There are 3 nested groupings, the coarsest first. Each group lies inside one group of the grouping before and may be the whole of it. The rows also spread widely along 9 directions, which tell nothing about the answers.
In the rows, 128 means zero.
Some rows, each with its group in each grouping after it:
[ 55 116 118 110 148 135 158  76 113  70 195 120 167 117 167  74  92 134
 110  92 187]
nedor q_708 fodo
[100 111 138 117 101 125  82  92 134 114 131 114 146 102 147 125 122 166
  88 171 123]
Fove q_621 tagi
[124 122 172 147 202  98 105 108 173 121 186 142 158 183 118  88 120 150
 195 109 155]
Fove q_280 Nat
[149 139 110 144 160 143 146 126 116 118 152 115 101 173 145 142  91  91
 128 130 124]
Fove q_280 Serav
[107 119 132 122 136 105 105 103 151 120 146 123 138 128 147  98 123 163
 134 134 135]
gof q_127 sal
[137  84 138 131 186 119  75  81 158 108 173 119 129 107 169 119 109 119
 117 193 160]
nedor q_708 pote
[ 91 125 171 167 124 143 106 115  79 105 146 138 122 113  98  87 139  99
 143 111 143]
nedor q_708 tob
[103  99 131 135 134 122  80  98 119 128 147 131 123  66 127  95 130 110
 127 148 150]
gof q_676 Radu
[115 139 138 150 117 146  52 115 134 125 105 157 105 153 109 116 135 173
 146  81 130]
gof q_127 Bigiv
[134 152 166 176 169 162  59 119 140  97 142 145  81 201 108 125 118 127
 182  97 117]
Fove q_280 kudaf
[112 112 161 153 110 124  59 101 112 131 121 163 148 120  91  86 134 143
 140  87 167]
gof q_676 Sovo
[150 157 161 148 148 113 141 168 147 138 144  85  90 200 154 147 134 121
 188 161  81]
nedor q_539 sak
[116 104 112 123 111 117 138 111  92 128 130 118 130  65 142 104 132 103
  85 142 141]
Zer q_479 Sot
[156 133 121 112 127  99  80 131 172 189 111 135 130 174 125 158 133 189
 156 129 110]
gof q_127 Gev
[164 116  88 115 139 129 143 125 135 121 128  96 136 158 190 153  86 112
  67 158 155]
Zer q_961 Tolud
[113 119 126 156 114 171  92 109 147  99  98 100  72  83 166 113 169 146
 118 136  95]
Zer q_961 Dab
[ 94 140 139 135  94 137 105 123  73  99 115 157 133 133 107 103 119 118
 101  87 163]
Zer q_479 gekin
[158 127 129 142 142 123 117 125 141 114 128 115 139 176 166 117 107 131
 106 141 151]
Zer q_479 peka
[106 109 180 182  86 147  38 106 114  92 103 140 112 102 105  76 156 124
 120 152 132]
gof q_203 Ribo
[102 158 109 117 116 162  81 111 137 146 112 137  76 141 141 157 145 194
 157  51 105]
nedor q_539 suzan
[110  92 131 100 163  84  60  82 165 141 178 139 165 118 142 112 115 159
 137 160 164]
gof q_203 Fom
[ 86 112 123 142 141 128 148  93 112 104 174 113 121  74 145  70 135 105
 133 114 140]
gof q_203 sakon
[129 117  79 142 105 185  91  86 124 117 104 143 105 130 150 121 117 157
 100  63 160]
gof q_813 giru
[192  98 177 206 158 138  44 120 156  98 127 124 120 196 147  98 115 106
 141 166 155]
gof q_813 naza
[116 135  96 134  55 159 133 121 121 131  84 104 110 121 155 127 139 162
  92 103 114]
gof q_203 Ribo
[105 128  89 130  89 174 133  89 108  82 118 123 124 133 163 116  94 140
  58  92 152]
Fove q_280 Serav
[158 125 138 134 143  99  65 133 141 166 133 130 117 178 117 159 118 128
 158 168 124]
gof q_203 Fom
[ 80 121 167 138 130 112  72 105 130 103 160 143 136 125 114  88 133 137
 147 142 140]
gof q_203 Ribo
[ 81 158 144 163  91 149 199 137  66  98 139 121 115 130 106  77 135  97
 138  75 109]
Fove q_280 Serav
[149 144 154 162  59 138 133 161 102 121  81 102 140 218 130 134 121 137
 109 134 130]
nedor q_708 fodo
[172  81 153 191 141 160  72 106 109 132 111 123 103  95 116 104 146  96
 129 146 155]
nedor q_708 fodo
[135 115 133  98 137  84  85 130 102 172 155 134 148 136 112 178 101 107
 116 193 145]
nedor q_708 tob
[ 68 134 165 106  96  92 105 129 152 150 133 114 132 101 124 129 181 191
 170 170  75]
nedor q_708 fodo
[130 108 165 179 111 151  98 101  94 121 115 145 163 143 103  77 130 135
 118  74 189]
nedor q_708 tob
[150 126  76 103 174 150 125 106 160 156 148  93  73 119 191 171 114 146
 143 123 117]
nedor q_539 sak
[165 124 133 141 173 107 160 133 163 140 159  81 118 172 187 125 118 120
 154 154 120]
nedor q_539 suzan

New rows, each followed by its group in each grouping:
[141 109 134 172 136 133 180 119  83 127 128 123 148 105 122  58 136  90
 121  67 171]
Zer q_479 Sot
[138 125 128 174  53 142 195 145 118 120  93  83 130 127 159  75 161 136
 111 106 105]
gof q_813 naza
[120 112 184 170 131 128  62 121  98 117 137 127  98  99 104 113 147  83
 140 195 117]
nedor q_708 tob
[113 129 116 146 119 137 158 116 164 122 135  97 104 118 168  92 166 162
 164 113  90]
gof q_813 giru
[109 156  87 125  85 154 152 127 120 103 119 116 116 193 165 136 104 147
 106  88 124]
gof q_813 giru
[152  98 133 156 145 127  89 106 142 121 142 115 120 119 157 108 121 115
 124 164 143]
gof q_813 naza
[208 128  93 161 111 148 123 147 146 155  75 100  98 190 163 152 112 138
 101 127 119]
gof q_127 Bigiv
[166 124 130 158 117 153 125 118 134 148  99 129 148 183 131 123 126 170
 131  65 162]
nedor q_708 pote
[ 67 129 101  72 108  94 116 102 148 113 170 131 158 140 162 132 106 172
 110 148 136]
gof q_813 giru
[158 120  74 125 134 123 191 130 115 138 139  83 103 120 177 129  95  92
  99 146 126]
gof q_127 sal
[135 142 123 132  98 138  77 126 160 134  96 112  99 177 157 156 129 168
 134 129  97]
gof q_676 Sovo
[148 127 134 122 136 109 106 128 127 180 131 117 124 128 114 163 129 144
 146 159 101]
Fove q_621 tagi
[ 96 109  83  91 118 146 103  72 108 139 138 150 145  88 148 122 108 173
  92  46 187]
nedor q_539 suzan
[ 92 178 176 141 100 123 118 156 140 142 114 126 104 188 102 142 173 185
 207 103  64]
nedor q_708 pote
[ 69 138  87 101  91 170 135  97 120  79 133 103 116 138 190 138  98 160
  79 107 139]
nedor q_708 fodo
[108 139 117 140 161 135 152 100 165 117 164 117 138 180 163  91 124 174
 168  51 139]
gof q_203 sakon
[ 86 127 139 137  86 126  99 113  97 149 119 148 135 100  89  94 158 157
 146  78 135]
gof q_203 Fom
[115 127 153 141 127 122 115 126  80 132 149 138 143 147 102 124 111 102
 128 126 155]
nedor q_708 tob
[ 77 139 120  59 146  60 125 141 106 122 191 126 134 125 143 160  91  93
 115 219 122]
Zer q_479 gekin
[139 136  98 115  93 116 117 150 103 163 103 113  84 102 128 167 129 111
 105 178  88]
gof q_127 Bigiv
[118 121 170 153  96 112 116 125 113 138 116 132 154 143 117  86 150 158
 139  90 149]
nedor q_539 suzan
[109 132 118 147  61 149 177 122 108 114 103  95 114  97 146  99 149 133
  93 129  96]
Fove q_280 Serav
[107 149 187 166 147 128  91 133 119  95 154 114 104 173 114 114 128 116
 166 161  91]
Fove q_621 tagi
[123 136 164 169 111 115 115 140  97 100 128 126 127 176 113  91 113 103
 131 132 137]
gof q_127 sal
[112 142 130  73 168  73  92 131 135 174 184 120 120 133 122 198 103 135
 157 211  84]
Fove q_621 tagi
[135 158 130 120  87 118 139 156 119 156 112 122 133 191 108 159 121 154
 136 115 101]
Fove q_280 kudaf
[ 68 149 150 130 148 130  39 102 124 119 159 167 102 147  97 119 128 152
 184  94 125]
gof q_203 Fom
[144 105 154 144 200 105  81 100 143 133 163 153 155 151 121  94 118 131
 157 100 183]
Zer q_479 Sot
[138 123 145 123 133 101  76 119 161 103 132 122 151 183 166 128 107 153
  99 180 145]
Zer q_479 peka
[ 47 133 162 152 110 155 106 101  93  59 151 134 124 123 124  75 129 127
 132 102 145]
nedor q_708 fodo
[134  96 104  98 132  94 123 108  84 158 144 142 166  85 121 125 103 102
  80 134 186]
Zer q_479 Sot
[197 109 130 161 112 131 127 144 141 184  90  99  94 103 119 140 169 129
 143 159  83]
Fove q_280 kudaf
[139 152  72 132  73 161 163 133  94 158  76 124 111 152 128 137 119 162
 110  31 131]
gof q_127 sal
[181  93 108 155 162 160 106  99 120 112 138  98 101 123 184 124  92  87
  88 149 176]
nedor q_539 sak
[ 59 144 121  81 128  84 103 124 102 104 179 145 139 139 128 134  84 119
 112 162 134]
gof q_127 Bigiv
[137 120  99 135 100 130 127 134  85 169 114 106  69  57 120 150 153  83
 120 163  89]
gof q_203 sakon
[134  97 102 117 128 138 104  84 137 110 141  96 133  98 183 131  97 135
  63 186 139]
Fove q_621 tagi
[134 141 167 166 137 108 124 148 122 118 156 128 137 202 120 105 118 110
 168 121 131]
gof q_813 naza
[ 86 144 162 163 163 156  85 114 126  82 152 143 103 150 120  89 136 127
 168  82 135]
Zer q_961 Dab
[155  97 113 186 150 172 107  89 146  52 141 102 110 165 204  79  91  94
  89 144 167]
gof q_813 giru
[152 171  92 123 134 129 163 162 109 159 144 119 108 219 136 175  85 116
 157  83 119]
gof q_813 naza
[146 118 158 139 121 103 120 136 163 178 115 106 128 122 126 133 178 175
 175 157  91]
nedor q_708 pote
[180 104 167 222 106 168 111 118 108 120  86 125 115 137 105  68 151 107
 123 102 142]
Fove q_280 Serav
[154 144 113 128 126 129 125 127 160 140 123 110 119 199 153 161 107 161
 126 137 106]
Fove q_280 Serav
[ 81  99 171 123 151  96  60  99 115 150 165 156 144  67  82 108 152 136
 169 154 145]
nedor q_708 fodo
[ 92 125 199 175 100 144  42 100 112 120 111 158 137 112  69  80 169 175
 156  97 126]
Fove q_621 tagi
[152 139 156 173  57 128 106 163  75 123  83 119 126 202 106 126 114  97
 102 147 132]
gof q_203 Fom
[163 108 137 135  88 113  83 141 162 157  79  98 121 124 151 154 161 159
  99 202  97]
Zer q_961 Dab
[123 110  72 119  93 168  73  82 147 128  86 128  97  85 168 132 129 183
  72 105 133]
gof q_127 Bigiv
[130 118 124 118  84 102  70 130 139 178  99 119 102  96 123 163 163 158
 127 186  86]
gof q_203 sakon
[200 115 137 167 124 122 163 151 158 205  98  92 109 113 113 124 183 147
 176 126  76]
Fove q_280 kudaf
[158 120 157 162 123 110  78 137 157 143 117 101 105 159 138 128 149 133
 156 193  94]
gof q_203 Fom
[167 125  95 159  66 148 157 148  90 157  69 109 104 113 128 119 140 119
  91 104 118]
gof q_127 Bigiv
[166 121 140 129 167  90 112 148 132 180 138 127 138 140 111 146 131 111
 158 154 131]
Zer q_961 Tolud
[ 64 175 120  68 129 104  87 132 130 121 168 130  96 184 154 191  99 159
 143 142  95]
nedor q_539 suzan
[164 124 152 157 161 102  90 128 168 133 145 117 139 213 141 127 114 139
 155 146 138]
gof q_203 sakon
[ 82 148 165 159 131 148  53 102 154  69 141 141 129 209 135  85 113 164
 159  85 149]
gof q_676 Radu
[180 108 168 169 190 102 131 138 157 166 157  92 115 144 136 126 150 101
 188 187 105]
nedor q_708 tob
[146 111 103 114  97 111 121 121 168 164 104  89 112  94 166 133 151 164
 113 185  85]
gof q_127 Gev
[178  98 123 129 166  99 122 113 118 158 158 136 172 163 121 134  76  99
 104 150 185]
Fove q_280 Serav
[122 106 110 142 150 135 126  98 162 107 155  79  86  91 192 105 139 118
 134 173 101]
gof q_203 Fom
[141 139 120 123 160 113 165 139 107 130 178 115 131 173 129 140  79  87
 135 135 134]
Fove q_280 kudaf
[202  88 160 190 166 118  76 112 156 153 126 122 135 158 126  98 137 122
 153 142 158]
gof q_203 sakon
[146 124  95 124 130 122 198 125 117 146 146  98 136 127 151 124 108 107
 110 131 127]
Fove q_280 Serav
[168 129 116 164 131 168 122 125 155 113 112  84  65 148 170 139 132 124
 127 151  80]
Fove q_280 kudaf
[ 97  99 138 149 132 159  78  81 137  78 139 109 102  90 167 100 135 131
 111 164 133]
nedor q_708 fodo
[202  93 181 177 169 111  60 131 133 143 133 127 141 184 124 117 110 100
 140 166 179]
nedor q_539 sak
[169 119 147 181 133 136 175 142 134 151 120  86 104 120 141 103 167 114
 166 135 100]
nedor q_708 pote
[110 139 101  98  75 136  48 115 130 138 104 140 110 150 140 179 111 175
  99 137 118]
gof q_813 naza
[142 112 136 125 119  94 130 131 110 187 129 139 159 102  85 120 147 139
 147 120 141]
Fove q_280 Nat
[135 139 105 151 113 169  79 108 155 131  86 131  84 139 142 124 146 184
 136  73 112]
gof q_127 Bigiv
[ 81 158 137 100 137 119 101 133 101  76 174 128 116 203 149 169  67 104
 117 176 129]
nedor q_708 pote
[119 119  92 120  81 141 124 121  59 148  93 129  96  46 117 134 138  97
  75 119 131]
Zer q_479 Sot
[159 123 108 124 152 118 150 140 150 201 119 106 108  97 129 148 165 147
 168 109 101]
Zer q_961 Dab
[162 105 177 175 142 110 111 132 127 175 124 119 133 120  97 109 168 125
 173 144 123]
nedor q_708 tob
[135 143 114 165 128 168 153 123 109 115 107 118 101 146 144  97 135 127
 132  47 133]
Zer q_479 Sot
[129 119 137 165 171 160  99  92 145  83 155 114  94 150 180  93 115 123
 139 100 150]
nedor q_539 suzan
[125 150 102 111 139 121  97 122 175 143 123 111  85 166 164 162 125 183
 157 130  86]
gof q_127 sal
[136 152  60 118 135 167 136 121 130 129 133 115  73 168 171 169  99 130
 129  90 115]
gof q_813 giru
[ 91 155  97  76 113 125 131 129  85 144 152 137 127 155 133 172  83 140
 116  87 151]
nedor q_539 sak
[114 139 161 123  90  80 102 145 174 159 115 103 126 147 140 134 169 180
 169 179  64]
gof q_676 Sovo
[175 119 117 123 132  83 180 154 113 169 142 106 171 166 127 142  98 103
 115 158 146]
Fove q_280 Nat
[150  84 121 147 119 121  94 106 123 166 120 110 105  49 129 109 160 113
 123 171 122]
gof q_203 Fom
[163 138 139 161  42 109 160 174  98 150  77  95 140 194 128 134 132 122
  97 151 110]
gof q_203 sakon
[144 147 126 147  99 146 154 160  81 128 116  91  82 150 146 148 114  84
 117 141 109]
nedor q_539 sak
[166  99 149 182 102 141  80 124  74 108 104 126 115 130 119 106 101  54
  84 160 164]
gof q_676 Sovo
[218 117  49 142 137 164 146 128 141 156  94  94  94 161 188 164  87 120
  79 112 141]
gof q_127 Bigiv
[142 130 149 173  60 141  77 141 107 143  65 126 113 147 102 116 153 138
 125 120 118]
gof q_676 Radu
[144  92 105 134  97 139 107 108  88 147  91 128 110  35 127 111 150 105
  76 141 149]
Zer q_479 gekin
[ 81  98 163 111 120  87  97 104 106 140 161 142 178  85 100  98 137 142
 133 155 163]
nedor q_708 fodo
[167 124  98 136 102 129 184 149 122 160 108  80 101 109 153 144 138 109
 114 162  93]
Fove q_280 Nat
[161  90 127 137  99 107 146 130 120 173 107  91 146  81 137 121 153 131
 112 175 130]
nedor q_708 fodo
[107 103 193 159 112 110  77 109 140 114 134 129 138  92 101  75 166 144
 143 170 114]
Fove q_280 kudaf
[158 140 121 130 152  92 140 160 144 172 140 106  97 150 133 152 133 116
 168 169  81]
gof q_127 Bigiv
[ 86 129 146 126  95 127 131 122  93 137 132 120 116  72 116 103 159 138
 139 110 122]
nedor q_539 sak
[143 118 114 151 155 159 130  98 133 145 141 136 123 114 118 101 130 146
 152  50 145]
Fove q_280 kudaf
[113  99 156 143  89 120  77 111  73  98 127 133 140 107 128  99 109  93
  70 163 175]
nedor q_539 suzan
[162 104  96 109 108 101 114 122 127 188 118 119 139 114 135 155 122 140
 101 152 138]
gof q_203 sakon
[155 121  81 131 108 128 168 140  83 172 123 114 102  95 124 144 128  83
 122 130 119]
gof q_813 giru
[181 120 115 169 145 144 130 126 149  98 117  83  95 188 192 119  94 106
 105 160 129]
gof q_127 sal
[100 116 136 115 107 107 118 127 119 157 131 107 110  68 124 140 163 136
 144 185  92]
nedor q_708 fodo
[ 97 123 159 104 159  93  39 101 171 115 167 137 129 163 154 140 115 171
 149 168 136]
nedor q_539 suzan
[ 95 170 161 148  70 117 121 168  87 135 117 141 118 184  85 129 141 137
 170  97  93]
gof q_813 naza
[160 109  94 129 174 124 173 109 156 144 147  96 133 120 178 108 127 129
 129 105 145]
Zer q_479 Sot
[173 139 172 153 109  83 123 177 142 182  92 112 121 161 106 136 176 139
 172 171  82]
Zer q_479 gekin
[161 104 167 162 197  84  90 123 161 127 172 130 146 170 131  89 112 108
 163 168 153]
gof q_127 Bigiv
[103 136 148 160 135 154 142 105 145 105 142 112 138 169 152  88 138 165
 153  70 137]
nedor q_708 tob
[104 137 112 113 100 147  59 103 100 121 120 156 108 136 114 161 100 142
  91 128 136]
Fove q_280 Serav
[142 125 189 182 115 107 149 148  55 143 136 139 183 164  59  80 115  89
 141 102 165]
Fove q_621 tagi
[117 141 143 168 136 122 195 149  89 105 171 106 127 158 136  82 114  70
 160 110 128]
gof q_813 naza
[136  92 121 106 152 100  41  93 159 127 161 134 145 133 161 145  92 143
 106 191 160]
gof q_813 naza
[ 80 133  89 113 134 164 129  97 123  68 152 112 109 123 186 120  93 123
  80 109 148]
Zer q_961 Dab
[185 114 126 170 169 166  95 107 134 128 127 109 103 160 150 134 100 117
 122 129 137]
Fove q_621 tagi
[127 102 145 156 159 143  64  79 153  94 147 127 104 109 147 102 124 126
 123 163 134]
Fove q_280 Serav
[138 127 162 141 114 111 106 127 151 136 126 104 148 166 140 130 133 167
 130 168 104]
Fove q_621 tagi
[188 127 144 180 141 148  84 144 141 124 104 110  78 178 136 145 129 105
 138 168 106]
Fove q_280 Nat
[163 102 162 173 138 129 105 119 129 166 119 123 137 122 110 108 160 135
 157 123 139]
nedor q_708 tob
[132 136 171 144 112  93 141 151  96 153 139 128 183 199  97 123 114 123
 141 127 153]
nedor q_708 tob
[128 109 126 105 138  88  99 113 156 120 163 105 146 153 174 135  92 123
 106 198 138]
gof q_676 Sovo
[ 82 132  86 105  96 152  95  85 140 119 122 127 109 108 161 131 129 184
 105  91 124]
gof q_203 sakon
[106 129 176 137 149 101  87 121 110  86 175 139 154 200 137 106  82 109
 127 142 176]
nedor q_539 suzan
[123 128 101 163 164 164 134 105 137 118 140 118  79 100 147  85 140 129
 158  68 118]
gof q_127 Bigiv
[ 92 145 149 126 111 108 173 137 139 149 138 105 126 120 130 114 171 165
 179 117  85]
nedor q_708 pote
[179  95 111 156 193 118 127 110 127 161 166 108 112 106 139 111 117  77
 154 143 150]
gof q_203 Fom
